There are 9 hidden switches. A switch that is on adds its own fixed numbers to the row, and there is some noise. The rows also spread widely along 14 directions, which tell nothing about the answers.
Some rows, each with its switches (1 for on, 0 for off) after it:
[ -3 -15  17  11 -10 -15 -15  -9  -1   1 -22 -12  11  16 -15   4  -1  23
 -16  -2 -22 -34   4  -4 -20  -7 -15   2  -5  10  16  18 -14] | 0 0 1 0 1 0 0 0 0
[  3  -3 -40  -2 -12  18 -24  -2 -15   5  11 -12 -23   7 -37  -6   4   6
  -4 -24 -33   6  17  15  10 -10  14   2  -5  -3 -19   1  -5] | 0 1 0 1 1 1 1 0 1
[ 26   5 -10  -2 -10  -3  -2 -17  -8   5  -9  17  11  -8 -25  10   6   0
   4  11 -20   9  25 -31   9  32  16 -40   8 -17 -13   7  20] | 0 0 0 1 1 0 1 0 1
[ 22  14  11  -1  10   3  14   7   0 -11  15 -15 -24 -14  -9 -13  13 -14
  15  -8   1  18  17   0  13  10  -2   4 -22   2  18  14  48] | 1 1 0 0 0 0 0 1 1
[ -8   5 -25  -5  -4  14 -15   9 -13  -5  14 -17 -16  16 -25   5   6 -10
  -4 -20 -30  10  11   7  27  -2 -17   8   2  14 -17   7  15] | 1 0 0 0 0 1 1 0 0
[  0   0   0   6  -1  -3 -10   1  -6  -5 -10  -6 -12  16 -30  -4  -6   5
   6  -5 -22  -5   6  -2  -1   4   2  -1  -2 -10  -2   2  -3] | 0 0 0 1 1 1 0 0 1
[  2   8 -27 -16  19  20 -25   3   3  -8  10  -3   9  15  14  16  -8   7
  24  -1 -35  23   6 -26  32  42  18 -22  19 -23 -24  -4  10] | 0 1 0 0 1 1 1 0 0
[  6  13  12   3   6  14   5   8 -12 -13   8  -4  -4   7   0   7  -5 -14
  18  -9  -8  14  11  -1  19  20 -18  -5  -5  -9   7   4  33] | 0 1 0 0 0 0 0 0 1
[  0  13 -17   2 -24  13  17 -13   3  27 -20 -32   5  -5  -5  -1  21  -9
  -9 -12  25 -25  17  35  -5 -11 -17   4  14  10   4  14   4] | 0 0 1 0 0 1 0 0 0
[ 29   9 -16   3  -7  -7  -7 -24  29   3 -25  17  25  -7  -1  -3  -3   2
  17  22 -12  13   7 -27   6  40  19 -51  37 -31 -40 -12  -1] | 0 1 0 0 1 1 0 0 1
[-18 -22 -20  -4   1  48 -32  15 -31  -3  22 -35  -5  13  18   6 -27  24
  -2 -31 -28  17  -1  36 -15 -21   4  13   0  -3  10 -31 -29] | 1 0 0 0 1 1 0 0 1
[-34  14 -57  -1 -42  15 -31 -26  23  47  19 -24 -20  -3 -16 -12  16  19
  25 -33 -15 -15   5  52   8 -33  10  -2  -9 -24  19  24 -28] | 0 0 1 1 1 1 1 1 0
[-16 -17 -18   5  -8  10  -9   9 -27   4   5   1  18  30  -1  42 -17   0
  -1   1 -30  15 -21  13  -5  12 -21 -24  33 -14   0 -35 -17] | 0 0 0 0 1 0 1 0 0
[ -6 -13  17  29  -4  46  -2  14  -3 -10  39 -47 -14 -22  30 -10   5   4
  19  -4   5  29  26  35   2  -4  -1   7 -34  -3  -7  18  39] | 0 1 1 0 0 0 0 1 0
[-15   5   4  14 -11  19 -36  -5  -4  -1  22 -18  -9  -6   9 -18 -15  22
  19 -21 -23  -1  16  26   2 -13 -12   9 -36 -16  23  28  17] | 1 0 0 1 1 1 0 1 0
[  0  14  -3   9  -6  13 -20  -5  15 -11  11 -27  -5   5  13 -13   1   5
  24 -21 -24  13  22   9  11   6  -9  10 -12  -9 -11  32  24] | 1 1 0 0 1 0 1 0 1
[  0  -8 -21 -15 -16  27  -4  -1 -25  10  10 -21   8  14 -37  48   1  -8
 -15 -24 -31  29  11   3  18  -4   1 -24  20   7  -9 -11   2] | 1 1 0 1 1 1 1 0 1
[ -9  13  16   9 -12   5  -8  -8 -27   3  16  -1  18   8   0  22 -15  -9
  11 -17 -20  15   8  20   4  -7 -30 -22 -11 -13  11  17  31] | 0 0 0 1 1 1 1 0 1
[  1  35   9 -20  15   6  13  -1   1  -9  16 -19   8   2   3  28  -2 -34
  18 -23  12  39   7   4  30   5  -1   7  -6  -9 -33   6  37] | 0 1 1 1 1 0 0 0 0
[ 12  22 -46 -24  -4  -9   5 -20 -12  30  -4 -16   8   6   5  15  19  -4
 -11 -27   4 -16   3  29 -17 -13  -5  -1  16   1  10   3  -7] | 0 0 1 0 1 0 1 0 1
[-12  13 -30 -23 -24  15 -27 -21  10  19  13   4   9 -11 -10   4 -12   0
   4 -33 -11  21  -8  24  18 -29  12 -13   8  -4   1 -23 -28] | 1 1 0 0 1 1 0 0 0
[ 10   3   3   6   6  -3 -16  -2 -15  -9  -1   1   7   2  -6  -2  -5   8
  -5   4 -25  -7  19 -10  -5  11 -15  -7 -10  -2   6  16  26] | 1 0 0 0 1 1 0 0 0
[ -1 -16  12  14 -13  25 -20  -9 -29  12  10 -16   9  -3   5   2  -8  32
   4  -6 -27  -6  24   9 -17  -6   3 -24 -23  -9  39  23  11] | 0 0 0 1 1 1 1 0 1
[ 16   6 -42   9 -20  20  -1 -18  19  22   0 -23 -29 -22  -1 -34  26  20
   4 -18   9 -17  20  28  -8 -11   9   3  -4   2  15  21   2] | 0 1 0 1 0 0 0 0 1
[ -4  10 -32  -6  15   5  -9  18 -41  -8  28   5 -12  24 -26  27   1 -19
   9 -11 -38  25   8   2  15  19  -9  -3   1 -18 -15 -12  23] | 0 0 0 0 1 0 1 0 1
[-28  13  18  -4 -37  23 -19 -31  11  23 -14 -46  52  11  43  23 -25  12
  11 -42  15  -4   5  49 -13 -29 -11  14   6 -15  -7  15 -38] | 0 0 1 1 1 0 1 0 0
[  4   2  -3   6  19  17   4   2 -14   8  17 -41   5   2  36   5   2  10
  26   5  -4  21  14  20 -34   3  11  -7  -8 -21  19  10  26] | 1 0 0 0 1 1 1 0 1

New rows, each followed by its switches (1 for on, 0 for off):
[  2 -12  -2   9 -21  21 -12 -12 -22  17  -5   2  19  -2   8  -1 -17  21
  14   5 -18  -5  12  10 -17  11   5 -36   5 -26  34 -10  -5] | 0 0 0 0 1 1 1 0 1
[ -1  -9  -9   5 -23  27  -8  -1  -5  -7   1   8 -17 -12 -39  -5  -6  -2
   5  -1 -18  16  16 -13  34  21   9 -20   1 -10 -17 -17   7] | 0 0 1 1 1 0 0 0 0
[ 10  -8   0  11 -23   8   9 -11 -19  12 -11 -21  21  10  -3  28   9   3
 -16  -8 -12 -16  14  19 -13   3 -32 -22  17   7  22  17  18] | 0 1 1 0 1 0 1 0 1
[ -9 -25  10  18 -12  23 -21   1 -10   1  -6 -25  13  18   6   3 -14  25
   9   4 -29  -1  12   6 -18   9   6 -15   4 -14   2   3 -16] | 0 0 0 0 1 1 1 0 1
[-10  -4 -33  -8   3  19  -6   4 -15  13  33 -17 -31  -5 -32  12  24   4
   8  -9 -27  20  18   0  13  -2  28  -8 -21  -4   6  10  15] | 0 0 1 1 1 0 1 0 0
[ 30   8 -13 -17  -3 -15  17 -11 -26  18 -28  12  10   2 -37   8   1 -10
  -1   6   0 -11   7  -4 -17   9  21 -19  13 -16  30 -23  -1] | 0 1 0 0 1 1 1 0 1
[-15  15 -20 -23  12  18   1   6 -12  13  28 -23  -2   7  11  26   1 -10
  25 -18  -4  37  -3  15   6  -4  15   6  -1 -13  12 -15   2] | 1 0 0 0 0 0 1 0 0
[ 11  12 -42 -15 -16  37 -28 -22   0  19  11 -19  27  -9  30   3  -2  12
   3 -26 -11  12  28  19   7   2  19 -18  13 -16 -33   7  -8] | 0 1 0 0 1 1 1 0 1
[ -7  -6 -25  17 -20   1 -12 -10   6  11  29  -8 -19 -11 -13  -9  18  -1
   4  -8 -20  23   0  24  -4 -22   1 -24  -8   6  -7   8   5] | 0 0 0 0 1 0 1 0 1
[  8   9 -53   1 -18  14 -26 -18   4  17  32  21 -14 -20   2 -14   5   7
  15 -12 -31  20   1  15  21  -1  -1 -46   5 -10   1  -5  12] | 0 1 0 0 0 1 1 0 1
[  7   0  19   6 -31  14   6  -4   1  -3 -40 -16  -4   9 -19 -29  -9   1
   7 -11   8 -24  14   7   5   9  -7  14  10  -1  15  -5 -14] | 0 0 0 0 0 0 1 0 1
[  0   8 -26 -18  13  -6 -26  -5   6   0  13  -2 -13  17  -9   8   8  13
  -1 -28 -37  -6  -6 -10  14  -1  -3  -3   1   9  17  13  -8] | 0 1 0 0 1 0 0 0 1
[  9  -2   3  22   2 -26  -8  -8   1  -5  -5  -2   5  19   0   4   8  10
   2   7 -32 -12   1  -6 -16  14 -28 -20   4   1   8  28  20] | 0 0 0 0 1 0 1 0 1
[ -8  10  -2   7 -28  -8 -12 -17  12  19  -4 -26  22  27 -12  35   3  -6
  -2 -24 -19  -2  -1  27   3 -16 -28 -11  16  -2 -20  29  -7] | 0 1 0 1 0 1 1 1 1
[-10 -19   0   7 -25  25 -10  14 -35   8   1 -42  -7  22 -40  14  11   8
 -16 -26 -22 -20  32  28  -7 -15  -5  29 -21   4  20  21  -6] | 0 1 0 0 1 0 1 1 1
[ 13  12  11  22  -2   4  12  -9 -26  11  -5  -8  40   2  37  26  -6   1
  14   7   5  -6  20  26 -37  19 -33 -19   2 -33  23  19  35] | 0 1 0 0 1 0 0 0 1
[ 24   3  20  -7  -1   7   2 -20   7  15  -6 -13  39 -11  30  23  -9   9
  12  10   6  14   6  -8  -6  15  20 -38   9 -17   8   9  12] | 0 1 0 1 0 1 1 1 0
[ -1 -12 -10   0 -10  33 -22 -13   1   9  27   8  -4 -24  19  -8 -12  23
  12  -8 -24  24   1   3  10   0  14 -51  -1  -7  16 -18  -3] | 0 0 1 0 0 1 0 0 1
[ -1  41 -29 -31 -14  -6  -4  -9   0  18 -12 -27   7  21 -32  13  10 -20
  15 -40   0  -9  23  21  11  -4  11  39   0 -25  -9  14 -10] | 1 1 0 0 1 0 1 1 1
[  3 -22 -15   8  -7  25  -6  14 -34   1   6  -6 -14  10 -37  11 -19   3
  11   2 -27  26   6  10  -5   4  28 -10   1 -25  -9 -40 -12] | 0 1 0 1 0 1 1 0 1
[ 30   3 -31  -4 -20  12   0 -19  -3  18 -15  10  -7 -24 -11 -25  12  13
  -6  -6   3 -22  22   4  -4  10   9 -21   7  -5  30  -1   3] | 0 1 0 0 1 0 0 0 1
[ 21  -2 -44  -9   0  41   6   3 -18   2  13 -21 -11  -8  12   4   0  -3
   5 -12   5  32   9  22   5  15  18 -10  22 -12 -17 -29   8] | 0 1 0 1 1 0 1 0 1
[ 10  -6  15  -1   6  14  -2   5 -20  -9  -7 -27  22  16   9  21 -11   0
   1  -3 -14  11  22  -8  -9  17  10   2   3  -9 -30  -3   1] | 0 0 1 0 0 0 1 0 1
[ 23 -24  18   1  15   9 -20  -3  -6 -26  -3 -16  15   4  41  -6 -25  19
 -17  -5 -21  14 -19  -6 -10   1 -11 -25  21  26  -7 -16   0] | 0 0 0 0 1 1 1 0 1
[ 32  -9   4   7  22  14 -11   6 -39 -12  28   2  12 -14  16   4 -15   0
  -1  10 -24  35  22  -2 -17   7  18 -23 -18 -10 -24 -11  33] | 0 1 0 0 0 1 1 0 1
[  9  15  -7 -13  24  21  17   5  10   2 -21 -38  16  24  41  23   1   4
  20  -1   9  -4  -3  -4   5  37 -19  -1  40  -7  25   2  18] | 1 1 0 0 0 1 0 0 0
[ 16   6  -4  -5 -11 -11  24   9 -32  -2 -33 -23   0  29 -45  25  -2 -26
 -13 -13   1  -9   3  15  -6   8 -26  21  23  -4   5 -15   8] | 1 0 0 1 1 0 1 1 1
[ 32  -3  18 -16  -5   8  22  -7 -31   7 -37 -13  23  -7  -4   3  -4  -2
 -23   1  22 -23  21  -6 -16  10   9   3   8  10  23 -13   2] | 0 0 1 0 0 0 1 0 0
[-25 -19  -2  -6  -9  10 -17  -1  -1   9  16 -24  -5  26  -8  29   6  15
  -6 -26 -38   7 -18   4   9 -16 -11 -18  10  22  31   8 -21] | 0 0 0 0 1 0 1 0 1
[ 17  -1 -14 -17  14  25 -19   8 -30 -11  31  12 -21  -8 -20  -1  -4   8
  11  -9 -49  28  21 -28  31  21  19 -26 -18  -3  22  -5  33] | 1 1 0 0 0 1 1 0 1
[ 10 -11 -28 -19  17  11 -10  12 -26  -9  37   2 -29  -7 -39  21   7 -10
 -28 -21 -27  37  -7  -4  22 -18  14  -7  -9  29 -11 -21  11] | 0 1 0 1 1 0 0 0 0
[ 16 -11  -4  -2 -16  -9 -17 -19   9   8  -2   5   1 -10 -24   0   1  15
  -2  -1 -18   1  -2  -8   1  -3  23 -24  -5  -3  15   1 -11] | 0 1 0 1 1 0 1 1 0
[  6   2   2   6   6 -15   1  -6 -10   8  16  -7  -3   1 -17   6   5  -5
  17   5 -21  18   5  11 -21 -10  17 -17 -20 -16   5   5  20] | 0 1 1 0 1 1 1 0 1
[-13 -32 -13 -18  -9  43 -15   4   0  10  17 -31 -19 -12  -7  -7   3  20
 -18 -21  -5  15 -10  13  10 -31  31 -11   3  35  23 -26 -35] | 0 0 0 0 1 1 0 0 0
[ 40  16 -28 -17  -4  31  -2  -3 -17 -17 -22 -11  -1   1   3  -8 -15  -7
 -12 -26  -7   0  17  -2  32  30 -21  -1  35   7 -19 -15  24] | 1 1 0 1 0 1 1 0 1
[-18   1   4  14  22   6 -26  15  -4 -15  12 -20 -22  23   2 -14   0  18
  21  -2 -34 -11  13  -2   3  11 -10  18 -29 -10  13  35  22] | 0 0 0 0 1 1 0 0 0
[-22   9 -21   8 -20  -3 -30 -22  24  19   0 -10  22  18  13  14   5  16
  21  -8 -27  -7   5   8   0   7  -7 -14  10 -22 -11  30 -18] | 0 0 0 0 1 0 1 0 0
[-19  26  16 -12   3  19 -19 -14 -11  16  32 -24   9  -9  43  -8  -9  13
  29 -33  -1  -2  15  34  -3 -29  -1  10 -46  -7  46  37  20] | 0 0 1 0 0 1 1 0 0
[ 23  32 -18 -15  -8  -9   9 -13   2   2 -20  -1 -23 -10 -24 -47  11 -18
   5 -19  15 -17   9  12  14  -5  -3  11   1   9  11   5  20] | 0 0 0 0 1 1 1 0 1
[ -2 -23 -14   7   4  17 -14  20   6 -11 -22 -52  16  62   0  47  -4  12
  -4  -2 -46   0  -5  -8   5  37 -22  -1  57  -2 -34  -4 -19] | 1 1 0 0 0 1 1 1 1
[-10   1  46 -11   5   6  -3   4  -2  -9  18 -30   7  10  16  12 -17  -2
  18 -20 -13  29 -13   6   9 -16  -8  -9 -11  11  36   4  15] | 1 0 0 0 0 1 1 1 1
[ -8  29 -15   4   0  13 -10  -8  -2  10  30 -23  27   5  45  21  -8  -9
  41  -9  -9  38  13  32  -3  15 -11 -20   3 -44 -16  13  31] | 1 0 0 0 1 1 1 1 1
[  1  -9  20  15 -25   4 -15 -18  23  -3  12 -10   3  -7   1   3 -16  11
  26  -7 -24  35  -9   5   7  -3   6 -33  -3 -15  11  -1   3] | 1 1 0 1 1 0 1 1 1
[-17  -9 -42  58 -54 -15   6 -12  36  19  -5  -9  -3  13 -40  11  27 -21
  12  25 -16  14  -4  37  -3   5 -32 -33  37 -17 -60   5   2] | 0 1 0 0 1 0 1 0 0
[  2 -14 -24  31 -39 -19 -17 -21  14  21 -17 -11  -7  -8 -40 -33  19  10
 -12  11 -10 -25  18  28 -34 -29  10  -2  -9   2 -23  18 -19] | 0 0 0 0 1 1 1 0 0
[  7  -3   0   5  -6  23  10  -5  26   1 -28 -20   3   5  15  -7 -15   6
  28   8  14  15  -9  -2   4  26  16 -21  39 -22 -12 -30 -19] | 0 0 0 1 0 1 0 0 1
[ 15  13   8  -5  33 -23  13  -1   4 -13   7   2   8  15  21  23   2 -14
   5   6 -14  19 -27 -15   7  19 -34 -42  26  12  10   4  41] | 0 0 0 0 1 1 0 0 1
[-12  17  -2  -6  -4   2 -10  -4 -11  10  36 -35   0   2   5   9   9 -10
   7 -33 -11  21   7  41  -4 -36 -15   5 -24   5  14  27  25] | 1 0 0 0 1 1 1 1 1
[-20  12 -21  11 -10   4 -13  -6  18  -5  38 -15 -25   0   3 -10  -1 -11
  33 -19 -27  43 -17  33  17 -16 -19 -19   0  -5 -12  -3  23] | 1 0 1 0 1 1 1 0 1
[  5  25 -31 -19  -1  14 -18 -10 -14  14  10 -15   2   4  31  -9   4  14
  11 -36  -8 -23  15  23   5   6 -17   7  -6 -13  44  27  12] | 0 0 0 0 1 0 1 1 1
[  2   2  -4  -3  -4  12  -7 -12   4   7  11 -18   4  -7  30   1 -10   7
  -1 -26   6  16 -12  28 -11 -24  -7  -7   6   8   1  -8 -13] | 0 0 0 1 0 0 0 0 1
[ -5  -3   2 -12  33   0  -8  18 -16 -15  -9  -7 -15  35  -2  -1 -25   9
  24  -3 -22  -1 -22  -8  -7  16   7  10  10 -20  30 -31 -15] | 0 0 0 0 1 1 0 0 1
[ 21  -7  -8  -1  -8   8  14   1 -25   9 -34  -6  15   6 -18   6 -10  -2
  -4  19   1  -6  13  -4 -18  22   9  -9  27 -15   4 -33  -5] | 1 0 0 0 0 1 1 0 0
[ 22  32 -42 -21   7  39   7  -8  12   2  25 -18 -35 -30  18 -36  15  -9
  36 -20  16  32  18  13  38  13  27 -11  -2 -11   0   4  42] | 0 1 0 1 1 1 1 0 1
[-22  13 -19  27 -10  -2  -6  -2   1  21   0 -29  -3  23  -9   4  -1   0
  27  -8  -6  -3   8  49 -33 -17  -6  18  -7 -37 -21  11 -13] | 0 0 0 1 0 1 0 0 1
[ -5 -22 -42  -7 -31  54 -13   1 -21  26  11 -39  -2  13 -17  39  16  20
 -19 -29 -34  -8  21  17  24   5  -9 -28  24   9  15   9  -7] | 0 1 1 1 0 1 1 1 1
[  0  -6 -22  11  -6  21  -8   5 -12  -2  19   2 -21  -2 -20   3  -7  -2
  18  -5 -21  30   6  12   8   6  11 -14  -5 -23  -9 -19   7] | 0 1 0 1 1 0 0 0 1
[  0  23 -15  -8 -33  17   4 -18   7  19  -2 -16  35   4  11  36   5 -15
  13 -20  -4  14  14  18  23  20 -28 -30  33 -19   1  13  19] | 1 1 0 0 1 0 1 1 1
[ 13  12 -29 -19  10   2 -13  -6   0  14   5 -21 -16  -1 -19 -14  24   3
   1 -15 -14  -3  26  -8   2  -5  37   6 -13   5 -18  22  -1] | 0 0 0 0 0 1 1 0 1
[ 16  -4  16  -7  -5   0 -10 -11   2  -5  -7  -1  26  -3  -6  14 -10  -2
  -8  -6  -9  20   7 -13   0   3  20 -20   8   0 -30 -13 -11] | 0 1 0 0 1 0 0 0 1
[  3  31  -2   4   0   3   4  -7  -3  -7  -2 -13  21   2  28   4 -20 -28
  11 -14  22  22  -3  36   5  -3 -31   5  14 -16 -42  -3  24] | 0 0 0 1 1 1 0 0 0
[ 17 -14 -50  -4  -5  26  -5  -8 -12  19 -15  -8  19  16   1  42  -4  23
  -3   5 -29   2   2  -4 -12  34   0 -47  52 -25   7 -26 -15] | 1 1 0 1 1 1 0 0 1
[ 19  18 -10 -33  23  25   9   5 -29   9  13 -25 -20  -3   9   0  15   8
  13 -25   4  -7  27  -6  12  16  20  12 -24  -6  60  23  30] | 0 0 0 1 0 0 1 1 1
[  2 -21   6  23  -3  12  -3  18 -15  -4  -2 -26 -16  17 -36  -3  15  11
  13  22 -33  -9  34 -15  -3  32  10 -11 -12 -17   9  26  26] | 0 0 0 0 1 1 1 1 1
[  7  30 -47 -41  34  27 -18   5 -26   4  29 -18 -16   7   9  13  -5   6
  20 -38 -21  21  13   7  13   6  23  16  -8 -24  13  -5  11] | 1 1 0 1 1 1 0 0 1
[ 32 -22 -10  16  20  11   2  10  -4 -22 -21  -4   2  12  12   0  -1  16
  -3  32 -25  -2   3 -33  -1  60 -13 -41  43  -4 -13 -13  24] | 0 0 0 0 1 1 0 0 1
[ -2 -14  -7   0 -12   8  -7   0  22   0  -6 -28 -12  10  -6  -2  14  10
  -7 -14 -13  -6  -6   0  15   4  -8 -10  20  19   7   8 -13] | 0 0 0 0 1 0 0 1 1
[-22   0 -50  12   2  43 -22  17 -17   8  38 -32 -33  15  -7   7   3  15
  31 -14 -38  21  19  29   9   5   4  13 -15 -28   2   9  16] | 1 1 0 1 0 1 1 0 0
[-31 -26  10  13 -41  22 -15  -2 -12  27  -3 -36   1   8 -37  10  -5  16
  -7 -16  -6 -11   8  41 -20 -40  13   8 -17  -6  24   0 -40] | 0 0 0 1 1 1 0 1 0
[-10  -8 -23 -19 -18  27 -27  -2  -8  -1  31  -2  -6  -3 -10  19 -16  -5
 -14 -42 -23  39 -19  19  33 -22  -2 -21  15  10 -14 -35 -24] | 0 0 0 1 1 0 0 1 1
[ 19   2  -9  -9 -22  24 -21 -11   3 -15  11   7 -16 -24 -28 -26  -5  -1
   4 -19 -27  28  25 -15  39   8  22 -15  -9   5 -19  -8  13] | 1 1 0 0 1 0 1 0 1
[ 10  33 -11  -8 -21 -24   1 -33  29  12 -23   6  11   6   9 -14  -2  -9
  13 -24   4 -18 -24  23  12  -9 -37 -23  32   3  28  10   6] | 0 1 0 0 1 1 1 0 1
[  8   8   3  -6 -13  19 -14  -6 -13  -4  19  12  17 -16 -16  11 -18 -18
  13  -2 -20  48  22  -6  26   6  20 -25  -8 -17 -37 -17  19] | 1 1 0 0 0 1 1 0 0
[-20  -5 -23  15 -35  32 -15 -12  17  29  15 -28  -4  -6  19  -3  12  22
  20 -19  -8  -7   9  40  -4  -8 -12 -17   0 -16  24  18 -12] | 0 0 1 0 0 0 0 1 1
[  9   6 -12 -16  -9   3  -1 -21   7  11 -21   0  32   8  13  31 -12   3
  -3 -13  -1   9 -15  -4   3  13  -5 -34  46  -9  -6 -22 -23] | 0 0 0 1 1 0 0 0 1
[  8   8  28   6  -1   0  21  12 -36 -11  -8   1  17  13 -20  30  -8 -31
  -6  -2  -1  11  13   0   6  14 -31  -6   3  -1 -10  -8  31] | 0 0 0 0 0 0 0 0 1
[ -8  24  -7  -2  -7 -33 -28 -25  25  12 -21 -17  12  37  -9  14   3  17
  -2 -39 -26 -38  -6  12  -9 -19 -30  19   3   0   4  47 -23] | 0 1 0 1 1 0 0 0 1
[ 25   8  -1 -17   5  14  -5  -4 -14  -9  -7  -9   2   3   1   3   1   5
 -12 -22 -15  -6  18 -21  24  21  -7  -6   8  17   2  16  18] | 0 0 0 1 0 0 1 0 1
[ 37   5  16  -8  16  -1  -6  -3 -12 -29 -38   3  16  12  -6  -3 -26   7
  -3   6 -20  -5  15 -42   8  46  -6 -11  23 -10 -16  -8  19] | 1 0 0 1 1 1 0 0 1
[  2  -2  33 -18 -10   9 -11 -15  -9  -1   6 -17  28 -16  18   7 -21   2
  -9 -23   4  26   1  11  -9 -31  15  -2 -13  15   9 -11 -11] | 1 0 0 0 1 0 1 0 0
[ 12 -10 -13  13  -7  11 -10  -7 -11  -3  19  15   4 -10   8  10  -8   3
   0   0 -22  25  -5   8   2   8 -15 -43  11  -6   3 -18  15] | 0 1 0 0 1 0 0 0 1
[ 12 -23 -38  32 -13  26  13  18 -27   6 -29 -21   1  29 -17  15   4   2
   7  33 -21 -13  25   7 -19  54 -11 -18  46 -35 -28 -23   6] | 0 0 1 0 0 1 1 0 1
